The same things were measured in two ways. Each way mixes the same 11 hidden numbers, adds some noise and spreads widely along 5 directions of its own, which tell nothing about the thing.
Some things both ways: the first way, then the second way.
-4.09 -1.37 -0.12 -2.78 0.22 0.15 -1.05 1.53 -0.92 1.28 -0.61 1.49 -0.17 0.12 2.42 0.30 3.07 1.32 -1.52 0.87 1.01 1.36 -2.77 0.30 -0.97
1.56 0.05 0.62 -0.12 -0.78 1.38 -1.16 2.60 -1.08 1.04 0.70 -0.61 0.34 0.89 -3.47 -0.98 1.44 0.54 0.31 -0.60 0.83

-0.25 2.60 2.49 0.74 -3.49 -0.35 -0.76 -1.02 -0.11 -2.54 -2.01 -2.38 0.80 2.25 -1.37 -0.84 0.87 0.50 -1.28 1.23 1.69 0.65 -0.41 -1.04 -2.34
0.12 3.38 -1.86 -0.72 -1.37 -1.84 0.65 -0.09 3.14 4.26 -0.40 1.52 -2.44 0.44 2.83 -1.23 -0.27 -1.12 0.21 -0.73 -2.38

1.81 -0.40 -0.25 0.49 1.66 0.50 0.65 1.12 -0.82 1.48 1.54 0.78 -0.16 -1.65 3.91 -0.46 -3.73 -3.03 4.97 0.53 -0.48 -1.63 3.70 2.02 1.23
-1.53 -0.80 0.68 -1.79 -0.56 -1.50 2.00 -0.68 -0.20 1.74 -0.73 -0.09 -1.48 -2.60 -1.20 2.96 -0.44 -1.07 1.29 -2.53 1.09

1.21 -2.41 0.60 -1.13 -0.24 -0.60 -0.79 -1.43 1.24 -0.03 -2.38 -2.61 -0.97 1.00 1.39 -0.83 2.94 1.08 -2.62 1.24 -1.79 2.30 -1.84 -1.52 1.05
2.81 -2.34 1.06 1.08 0.66 0.90 0.31 -1.43 0.78 1.15 0.46 -0.98 1.51 0.42 -0.15 -1.54 1.48 1.57 -0.87 -2.20 1.56

1.33 2.16 -0.44 0.79 1.33 0.29 0.30 0.25 1.08 -0.01 0.49 0.74 0.12 -2.26 2.18 0.79 -3.55 -3.21 3.58 0.30 0.37 -2.11 4.27 2.02 -0.66
0.85 -1.69 1.76 -0.48 0.36 -0.22 -0.62 0.15 -0.10 -1.88 -0.71 -0.06 0.28 -1.17 0.01 -0.51 -1.80 1.26 -1.73 -0.86 -0.33

-1.37 -0.19 1.52 -1.46 1.02 0.34 0.79 2.51 -1.09 1.87 -0.68 0.80 -0.38 1.84 0.26 -0.47 1.20 0.50 -0.19 1.52 -0.35 0.50 -0.52 -3.04 0.05
-0.98 0.88 0.51 0.71 -1.40 -0.99 -0.82 1.88 -0.38 -0.30 -0.06 -1.74 1.03 -1.05 1.90 -0.03 -1.12 -0.83 -3.42 1.57 -0.71

1.05 0.00 0.84 -2.48 -0.56 0.55 1.09 -0.53 0.82 3.32 1.44 1.06 0.36 -1.56 -2.16 1.51 1.34 -2.74 -1.00 -2.18 -0.59 0.04 -1.44 0.08 -0.50
0.20 -1.51 0.50 2.23 -0.98 1.46 -0.12 0.73 -2.96 -0.25 0.75 -0.30 -0.18 -0.56 1.71 0.40 1.67 1.54 -2.15 1.09 -1.36

0.10 1.25 -0.65 -0.05 0.11 1.42 1.06 1.98 0.25 -1.36 -0.93 0.96 -1.03 0.12 -3.50 -1.06 1.67 1.07 -1.79 0.67 0.82 -1.82 0.70 -0.36 -2.03
-1.36 1.70 -0.44 3.73 -1.23 -1.08 -1.43 0.05 0.57 0.83 0.70 3.48 -2.12 0.24 2.66 -1.31 -1.01 -1.29 -2.50 3.32 -4.92

-0.76 1.08 2.65 -0.19 -3.24 -0.54 -1.34 -4.99 -1.74 -0.98 0.52 -0.53 0.18 3.48 -0.01 0.40 -1.97 -1.01 3.52 -1.33 0.18 1.03 -4.11 1.04 2.69
3.06 -0.38 -0.49 -2.74 0.44 0.81 -1.12 -0.10 -3.02 4.11 1.83 -0.57 0.87 -0.65 0.23 -1.46 -0.05 1.12 0.99 -0.61 -0.48

0.06 -1.61 -2.04 -0.36 -0.02 -0.40 -0.15 0.57 -0.20 -0.93 0.22 -1.58 -1.07 -1.37 2.64 -1.05 0.61 -0.37 0.96 0.49 1.06 0.76 0.79 0.11 1.23
-0.28 -0.15 0.71 1.54 0.08 -1.28 0.37 -0.80 2.03 0.74 -1.22 1.34 0.22 -0.93 -1.84 0.66 0.33 -1.44 0.48 -0.06 0.40

-1.22 0.00 2.02 -0.18 2.37 -0.68 0.17 0.17 0.07 -0.16 -3.05 1.17 -2.71 -0.14 -0.90 1.75 1.03 1.50 -0.21 1.69 -1.93 1.58 -0.38 -3.01 0.63
-1.74 -0.39 0.36 1.15 2.62 0.84 1.30 -0.68 1.75 -3.16 1.65 0.81 -1.76 0.41 1.94 -2.00 1.93 3.52 1.93 0.80 0.61

-0.37 0.10 0.83 -1.32 -0.85 -1.39 -2.96 -4.13 0.87 -1.29 -0.73 -0.39 0.28 0.49 0.01 2.56 -0.77 0.06 -0.98 0.67 -0.11 1.23 -0.50 0.74 -1.31
3.37 -0.71 -1.31 0.21 -1.09 -0.64 -1.68 -0.58 0.82 0.71 -1.37 1.06 0.26 -3.42 -0.22 -3.62 -0.04 1.51 -1.12 0.02 -3.83

0.88 0.14 -2.70 -0.36 0.17 -0.07 -0.28 -2.42 0.00 -2.24 3.10 0.78 -0.86 -1.84 -0.03 0.97 -2.56 0.36 1.42 -1.29 -1.28 -0.62 1.94 2.43 1.47
-0.22 -1.68 -1.29 0.64 1.39 0.38 -0.55 -0.82 -1.98 -1.94 -1.03 0.69 2.01 -2.56 -1.61 -1.34 0.24 0.48 1.38 2.41 0.09

-0.92 -0.70 0.42 1.23 0.96 2.11 -0.57 0.66 -0.53 2.41 2.98 1.84 -0.38 -3.55 -0.83 0.71 0.09 0.72 -0.81 -1.70 0.08 0.39 -0.35 1.41 2.10
1.27 1.02 0.72 -1.44 0.21 -0.18 -1.08 1.05 -1.90 2.45 0.19 0.63 -2.63 0.84 -2.87 0.19 -1.06 -1.46 -0.19 -0.76 -1.06

-1.68 0.10 -1.09 -1.92 0.41 -0.45 -0.27 0.81 -1.42 -0.63 1.72 2.00 -2.53 0.98 -1.48 0.96 -0.17 -0.36 1.91 0.60 1.26 -0.77 -0.64 -1.78 -0.38
-3.59 2.17 4.05 1.51 -0.42 -0.63 -1.38 3.05 0.53 1.57 -0.79 -0.27 0.95 -1.18 3.35 1.06 -5.30 -2.24 -5.00 0.82 2.82

1.05 2.84 -1.99 1.32 -1.75 -1.69 0.55 0.56 1.66 -3.48 1.01 -0.54 2.44 0.08 -1.63 -1.51 1.62 -1.08 0.29 1.08 -1.05 -0.34 -0.56 -0.46 -2.17
-2.55 -0.62 -1.61 -3.51 0.34 0.03 0.68 -0.45 -0.27 0.25 2.67 1.36 -0.79 2.27 0.35 0.07 -0.19 -0.22 2.39 -3.82 1.68

-2.01 -2.67 1.42 -0.75 1.18 -0.84 -2.24 1.92 -0.96 -1.21 -2.05 0.71 -2.53 0.57 1.80 0.53 2.63 3.72 -2.14 4.03 -1.01 1.54 0.09 -1.26 -1.98
-0.02 0.64 2.06 0.67 0.98 -0.18 0.18 0.88 3.01 0.77 0.22 -0.21 -1.58 -0.86 0.82 -1.87 -0.26 1.30 -0.25 -2.43 2.38

-1.22 -0.50 -0.44 -0.20 -1.64 -2.46 -0.95 0.29 0.85 -1.44 -2.07 -2.39 0.91 3.62 2.28 -0.87 1.55 0.90 -1.09 0.94 0.67 1.43 -1.98 -2.68 -0.64
1.33 -1.27 2.13 0.46 1.39 1.64 -0.84 1.54 3.11 -3.19 0.14 -0.50 0.91 2.17 -1.71 -2.57 1.74 3.08 -0.63 -2.41 2.63

-1.69 -1.09 1.51 -3.56 2.25 -1.26 -1.72 -0.30 -1.58 -0.64 -1.19 3.67 -7.44 -0.83 -0.94 4.53 0.88 0.34 2.08 2.66 -1.20 0.33 -0.80 -2.23 -0.76
-1.60 0.69 -0.21 0.63 0.43 -1.03 0.44 -0.09 1.01 2.42 1.44 -0.31 -0.63 -0.60 1.21 -1.31 -0.78 -1.58 0.30 -1.85 2.81

1.66 2.10 0.25 0.55 -2.91 -0.70 0.85 0.83 1.08 0.24 1.87 -2.36 2.16 1.57 4.19 -2.02 -1.58 -4.00 3.01 -0.89 0.52 -1.43 0.88 -0.19 -0.18
-2.21 -0.46 -1.25 1.28 -1.61 -1.21 1.30 0.07 1.63 -1.76 0.15 0.82 -2.16 -2.72 -2.67 -0.19 1.87 0.50 2.16 0.35 -1.55

-0.35 -0.33 0.90 0.86 -2.14 -1.13 0.39 -2.71 -1.56 -1.98 -0.91 -1.81 0.73 3.46 -1.41 -0.28 -0.98 2.64 -0.22 -0.89 -0.51 2.09 -1.32 -1.21 2.07
0.38 1.02 -1.64 -1.53 1.80 0.33 0.80 -0.33 0.21 0.30 -1.21 -0.47 1.25 0.26 1.65 -0.63 2.07 1.03 1.36 1.13 0.54

-1.73 0.12 -1.95 -2.02 1.10 0.87 1.63 3.41 0.34 0.46 0.23 1.81 -1.34 -1.00 1.62 -0.38 1.53 0.18 -0.53 0.07 -0.02 -1.51 0.64 0.42 -1.23
0.67 -0.25 -1.67 -0.29 -1.40 0.36 -0.88 1.57 -1.55 0.68 0.51 -0.82 1.18 2.53 -4.40 -0.24 1.52 -2.20 -0.13 -0.84 0.90

-0.82 1.57 -1.10 0.71 -3.40 -0.76 -0.39 -0.52 -0.31 -1.46 3.08 -1.06 4.00 1.36 -0.32 -2.19 1.19 -0.78 0.04 -0.53 0.85 0.66 -2.74 0.55 -0.92
-0.49 -0.07 -0.39 -2.92 -0.73 0.44 -0.86 1.59 -1.60 1.13 2.04 0.52 -0.33 0.67 -0.90 -0.04 -0.12 0.22 1.06 -2.02 0.05

-0.49 -1.80 -4.32 -1.68 1.35 -1.67 0.77 1.57 0.18 -1.50 0.48 0.23 -0.18 -1.93 -0.45 0.29 2.02 0.92 -1.54 0.88 -0.07 1.15 1.47 -1.23 -0.82
-2.15 -1.20 -0.54 1.39 0.90 -0.18 0.17 0.53 -0.17 -4.25 -2.77 -0.72 4.26 -0.86 0.35 1.03 0.85 -0.69 -0.79 2.44 2.43

-0.42 -1.03 2.30 1.91 -1.44 0.57 0.38 0.91 -1.95 3.63 1.52 -0.14 1.55 0.04 -2.03 0.19 -0.03 -0.69 0.71 -2.36 1.95 1.32 -1.75 -1.09 1.32
0.62 2.34 2.65 -1.02 0.16 -0.45 -0.58 2.24 0.58 1.53 -0.53 0.36 -3.49 1.65 1.73 1.65 0.38 -0.05 -2.28 -1.20 -1.53

-2.35 1.47 0.88 -0.88 -1.56 -0.24 1.65 1.78 -1.66 -0.60 0.15 -0.24 -0.22 -2.18 2.55 0.85 0.25 -0.17 0.35 -0.31 0.77 1.46 2.00 -0.52 -0.42
-1.61 3.56 -3.03 0.21 -1.30 -1.97 0.97 1.06 1.74 1.68 -2.60 -0.06 -0.55 -2.32 -0.59 0.23 1.95 -2.04 1.42 2.90 -1.52

-0.29 1.49 -1.33 0.35 -0.91 1.31 0.97 0.23 0.30 -1.33 2.72 -0.12 1.87 1.39 -0.59 -1.01 -2.40 2.49 -2.50 -1.05 -0.66 -1.66 3.07 0.35 -0.38
0.78 -0.07 2.79 1.75 0.02 2.05 -2.88 2.31 1.93 -1.55 1.47 1.79 -1.48 0.92 0.62 -4.05 -0.74 3.66 -3.60 -0.95 -1.60

Other things, the second way, with their names:
K_254: 4.57 -1.56 0.12 -3.39 0.78 -0.77 -3.00 2.47 -1.65 -2.48 -0.10 -2.29 1.22 3.53 -4.67 -1.09 0.66 -1.64 -1.44 -3.77 1.24
K_872: 1.70 -0.49 -0.60 2.12 0.09 0.03 1.42 -0.54 -0.25 1.15 -2.29 -1.34 -0.46 -3.86 -0.70 -1.12 1.76 1.07 0.56 1.36 0.14
K_41: -0.04 -0.32 1.86 0.83 1.72 -0.39 0.24 0.34 -1.47 0.83 -2.24 -1.64 0.06 -4.17 0.40 -0.39 -2.48 -0.23 -1.34 0.62 2.76
K_472: 1.20 -0.33 -5.36 -0.25 -3.33 -2.79 -0.61 0.06 -1.70 0.45 -0.97 -0.60 2.89 -1.89 -4.59 0.61 3.40 -3.88 1.83 2.28 -3.27
K_37: 0.72 -0.05 0.46 -0.90 0.56 1.15 -1.50 3.02 -2.31 -3.14 -1.61 -0.57 0.82 2.09 1.53 0.57 0.91 0.76 -2.39 0.43 -0.03
K_234: -1.39 2.34 2.03 1.81 0.63 2.12 0.19 3.85 0.45 -1.69 -2.61 -2.02 1.62 0.59 2.15 0.63 1.81 1.77 -2.43 3.38 2.22
K_104: 0.24 0.80 -1.09 -1.67 0.98 -0.86 0.25 -0.98 -0.22 1.83 -0.58 0.60 -0.92 -2.08 1.53 -0.64 0.24 0.21 0.66 0.01 -1.11
K_85: -2.18 -0.37 0.23 -1.68 1.32 -0.49 0.66 0.32 0.15 -1.25 2.05 -0.60 -0.25 0.10 2.30 -0.25 -0.46 0.72 1.18 -1.54 2.45
K_599: -0.44 -1.20 2.57 2.97 2.16 2.33 0.24 -0.06 1.58 -0.85 1.94 1.18 -1.37 -0.15 -1.95 -2.75 1.09 3.48 1.21 -0.13 2.18
K_323: 2.06 -2.40 -0.68 -1.21 -0.32 -0.32 -1.14 -1.37 -0.64 0.07 -0.87 1.04 2.25 0.40 -2.11 -0.56 -0.82 -0.81 -0.84 -1.85 -0.61
K_18: -0.20 1.75 -0.83 3.07 0.70 -0.89 1.23 -1.20 0.21 1.05 -2.69 2.08 -2.09 -0.85 -0.61 1.21 2.03 -1.19 0.78 4.72 -3.32
K_220: -0.31 -1.47 4.26 -0.92 0.59 0.76 1.01 0.86 2.08 0.36 4.24 0.07 -2.76 5.46 1.03 1.77 1.27 1.57 -0.37 -6.84 3.31
K_358: 0.53 -0.42 -0.31 1.02 -0.19 0.19 -0.61 0.32 -0.59 -0.80 0.66 0.13 -1.19 0.81 0.79 -1.51 0.25 0.51 -1.92 0.11 -1.53
K_818: -2.38 0.25 0.19 0.66 0.68 0.93 0.51 0.67 0.83 -1.27 -0.34 0.98 0.85 -0.56 -1.07 -0.72 -0.42 1.05 1.43 1.64 1.54
K_303: 0.00 -0.25 0.02 0.17 0.59 -0.61 0.08 0.76 0.64 -1.24 0.77 -2.47 0.91 0.72 -0.28 -2.61 -2.15 -0.31 -0.62 -0.28 2.84
K_813: 2.65 -0.61 0.89 1.67 -0.02 0.54 -0.73 -0.95 2.37 1.68 0.01 1.36 0.35 -1.26 1.09 -2.57 1.63 2.59 -1.05 -0.55 -2.06
K_697: 0.47 -0.12 1.68 1.52 0.95 0.03 0.18 0.57 1.21 -1.83 -2.12 0.13 -1.19 0.82 0.05 -0.86 -1.71 0.33 -2.28 -0.28 0.79
K_391: 3.15 -1.32 -2.32 0.88 -0.40 0.42 0.50 -1.31 -1.64 1.78 0.45 -0.48 2.36 1.13 -0.96 -0.99 2.68 0.02 1.77 1.15 -0.60
K_71: 1.37 1.03 -0.21 0.02 -1.55 -0.14 -0.35 1.16 0.06 2.35 -0.56 -0.28 -1.09 -2.04 -1.89 -1.37 -0.34 0.43 0.11 0.53 -1.54
K_430: -0.67 1.21 1.98 -0.46 2.74 1.17 2.10 1.27 -0.89 -0.64 -4.03 -1.54 -0.22 -0.43 0.21 2.73 1.06 0.76 0.59 1.55 3.40
K_147: 3.18 -1.92 -3.58 -2.56 -0.72 -1.09 -1.71 -1.64 -4.20 1.93 0.43 0.64 0.99 -1.18 -3.04 -0.64 0.98 -1.98 0.85 -0.33 -3.49
K_978: 1.92 0.79 -4.74 0.40 -0.60 -0.34 -0.80 0.04 -3.26 -0.35 -3.46 1.00 1.80 -0.16 -2.08 0.11 3.22 -1.97 0.84 5.00 -4.20
K_511: -1.92 0.79 3.65 2.61 1.32 1.36 2.78 1.11 0.86 1.40 -1.78 -0.12 -3.01 -1.09 0.77 1.87 0.37 1.20 0.48 -0.67 3.92
K_565: 1.85 -0.90 -2.49 0.53 -1.26 0.89 -1.31 -0.02 0.52 -0.53 0.04 0.73 1.36 -0.27 -3.14 -3.80 1.39 1.35 0.28 0.40 -1.95
K_653: 2.61 -0.43 1.52 2.36 -1.77 -0.01 -1.10 0.72 0.03 3.27 1.04 0.85 -1.45 0.15 -3.70 -0.75 0.60 -0.85 -0.75 -1.05 -1.28
K_958: -1.70 1.70 0.30 -0.96 -0.08 0.14 2.08 2.00 -1.14 0.77 -3.38 -2.33 3.19 0.81 2.19 4.35 0.68 -1.80 -0.39 1.63 3.75
K_17: 0.41 -1.92 1.71 0.06 0.89 0.59 -0.15 1.88 -1.41 -3.66 -1.22 -1.58 1.23 -0.07 -0.50 1.49 1.63 1.12 -0.84 -0.52 2.04
K_333: -2.18 1.80 0.28 -0.68 1.36 -1.94 0.20 -0.32 0.49 2.04 -1.90 1.48 -2.26 -1.16 -1.37 0.69 -2.77 -3.51 0.04 -0.76 1.38
K_749: 0.64 0.33 -2.40 -3.98 -0.61 -3.08 0.35 -1.65 1.95 2.99 1.04 0.25 -0.90 -1.24 -1.67 -1.29 -1.34 -1.84 2.71 -3.57 -0.35
K_87: 1.57 -2.19 0.51 -0.74 1.38 0.45 1.91 -0.45 -0.34 -1.00 -0.83 -2.95 1.74 -0.62 -1.40 0.02 1.19 1.49 1.57 -1.42 3.98
K_506: 1.05 -0.02 0.94 -0.45 2.26 0.54 -0.22 0.48 -0.66 -0.17 -2.14 0.72 -0.41 0.24 -2.04 -0.27 -0.57 -0.20 0.88 -0.22 1.94
K_849: 1.37 1.44 -0.01 -0.20 1.18 -0.79 -0.47 1.49 1.35 -0.16 -2.24 -1.35 0.40 -0.08 -0.85 -1.31 0.65 -0.60 -0.30 0.03 1.66
K_372: -0.43 1.52 1.38 1.43 1.73 -0.36 0.30 0.22 0.48 0.10 -2.31 1.00 -1.82 -0.72 1.36 -0.54 -1.86 -0.12 -1.20 2.03 -0.21
K_516: 0.04 0.06 -0.79 -1.23 -0.16 -1.74 -0.56 -0.20 -1.35 -0.93 -0.67 -0.43 1.18 1.69 0.86 1.29 -1.50 -2.23 -2.13 1.33 -1.74

Some of these things the first way, each followed by its name:
-0.52 -1.27 1.98 -0.42 1.36 -1.28 -1.36 -3.43 -2.06 -0.12 -0.97 1.72 -2.20 2.29 -1.83 3.14 -3.16 1.33 2.82 0.11 -1.53 0.98 -1.05 -0.98 2.45
K_104
-0.17 -1.64 1.57 -1.83 2.88 0.47 -1.08 -0.84 -0.50 1.46 -1.54 0.94 -3.50 -0.63 3.11 1.80 -1.79 -0.07 1.65 1.61 -0.56 0.11 2.00 0.29 1.30
K_87
0.37 0.53 1.39 -0.23 0.14 -0.17 -0.12 1.03 2.01 1.06 -1.54 0.39 -0.04 -0.67 -2.14 0.65 3.52 -0.02 -2.81 0.86 -1.27 0.66 -1.84 -1.82 -2.02
K_358
1.35 -0.68 3.06 -0.69 -1.63 0.33 -1.06 -1.19 0.67 0.59 -0.96 -1.13 -1.04 0.09 3.65 0.54 -0.08 -0.32 -0.46 0.12 -1.11 -0.10 0.53 1.72 -0.66
K_872
0.93 0.62 -0.60 2.23 0.89 0.80 0.94 1.82 0.97 0.82 -0.83 -0.95 1.74 -0.64 -2.21 -2.18 1.50 -0.59 -0.83 0.45 0.35 0.52 -0.07 -1.69 0.64
K_516
-1.63 1.47 -2.14 -1.34 0.03 -0.23 -0.04 -1.57 0.42 -1.54 0.05 -0.21 -0.07 1.23 0.54 -0.11 -0.88 0.48 0.03 -0.39 0.30 0.32 -0.45 -0.55 1.30
K_818
0.67 -0.49 -0.11 -2.06 -1.10 0.49 0.12 -5.82 -2.15 -0.04 2.03 -1.25 -1.69 2.21 -0.32 1.93 -5.78 0.15 2.16 -2.81 0.48 0.62 1.85 -0.27 4.76
K_813
0.22 -2.21 -1.02 -1.05 2.92 0.38 -1.33 -2.72 -1.56 1.12 2.09 3.23 -1.91 -1.03 -2.24 2.56 -2.35 0.48 2.13 -0.62 -1.26 0.19 -0.62 1.66 2.66
K_147
0.18 0.24 1.35 0.88 -2.14 -2.32 -1.58 -0.65 -0.56 -1.82 -0.02 -0.97 0.18 3.06 -1.40 -0.62 1.97 -0.72 1.20 1.61 -0.33 1.46 -3.69 -2.87 -0.75
K_85
2.19 -1.58 1.93 1.07 -1.77 -0.69 -2.38 -1.71 0.14 -0.43 1.60 -0.28 -1.60 1.61 1.24 0.74 -1.05 0.16 1.13 -0.05 -1.74 -0.93 -1.19 1.05 0.49
K_41
-2.89 -2.59 -1.03 -3.74 -0.13 -1.52 -1.23 0.18 -1.42 1.53 -0.17 0.33 -0.59 0.43 1.15 0.63 3.53 -1.34 0.46 0.91 2.04 3.04 -4.32 -2.02 0.37
K_472
0.26 0.20 -1.17 0.76 -1.62 -0.28 0.61 1.95 -0.57 -0.50 0.93 1.36 2.94 0.66 -2.79 -0.38 0.01 0.13 -0.79 -0.95 2.01 -1.98 0.95 1.86 -4.19
K_37
-0.32 -0.24 -0.50 -0.56 1.08 1.31 0.95 0.21 0.20 -0.89 0.34 0.00 -2.73 0.22 3.41 -0.91 -1.63 2.31 0.26 0.06 -2.21 -0.91 2.24 0.55 2.79
K_599
0.06 0.22 0.02 -2.72 -1.49 1.52 -0.47 -4.45 -0.88 0.04 1.12 -1.01 -2.31 -1.57 -1.47 1.51 -0.68 -1.01 -0.06 -2.29 1.85 1.12 -0.47 0.93 2.48
K_391
1.47 -0.09 -3.28 0.64 0.22 -1.37 -0.67 -0.03 2.50 -2.55 -1.46 -1.47 2.18 0.66 1.37 -2.19 1.10 -0.30 -0.16 1.82 -0.34 -0.79 0.15 1.24 -1.90
K_323
0.10 -0.86 -1.11 -0.79 -1.49 -0.21 0.37 -3.02 -1.06 -0.12 -0.55 0.75 0.56 4.03 -3.53 0.62 -2.28 1.24 0.62 -3.25 1.80 -1.18 -1.91 1.42 0.69
K_978
2.92 1.21 -0.15 3.26 -1.24 1.27 -0.05 2.51 3.08 -1.57 -0.87 -2.02 1.69 0.12 0.69 -3.13 0.33 1.02 -3.03 0.84 0.05 -3.02 3.24 1.84 -3.43
K_697
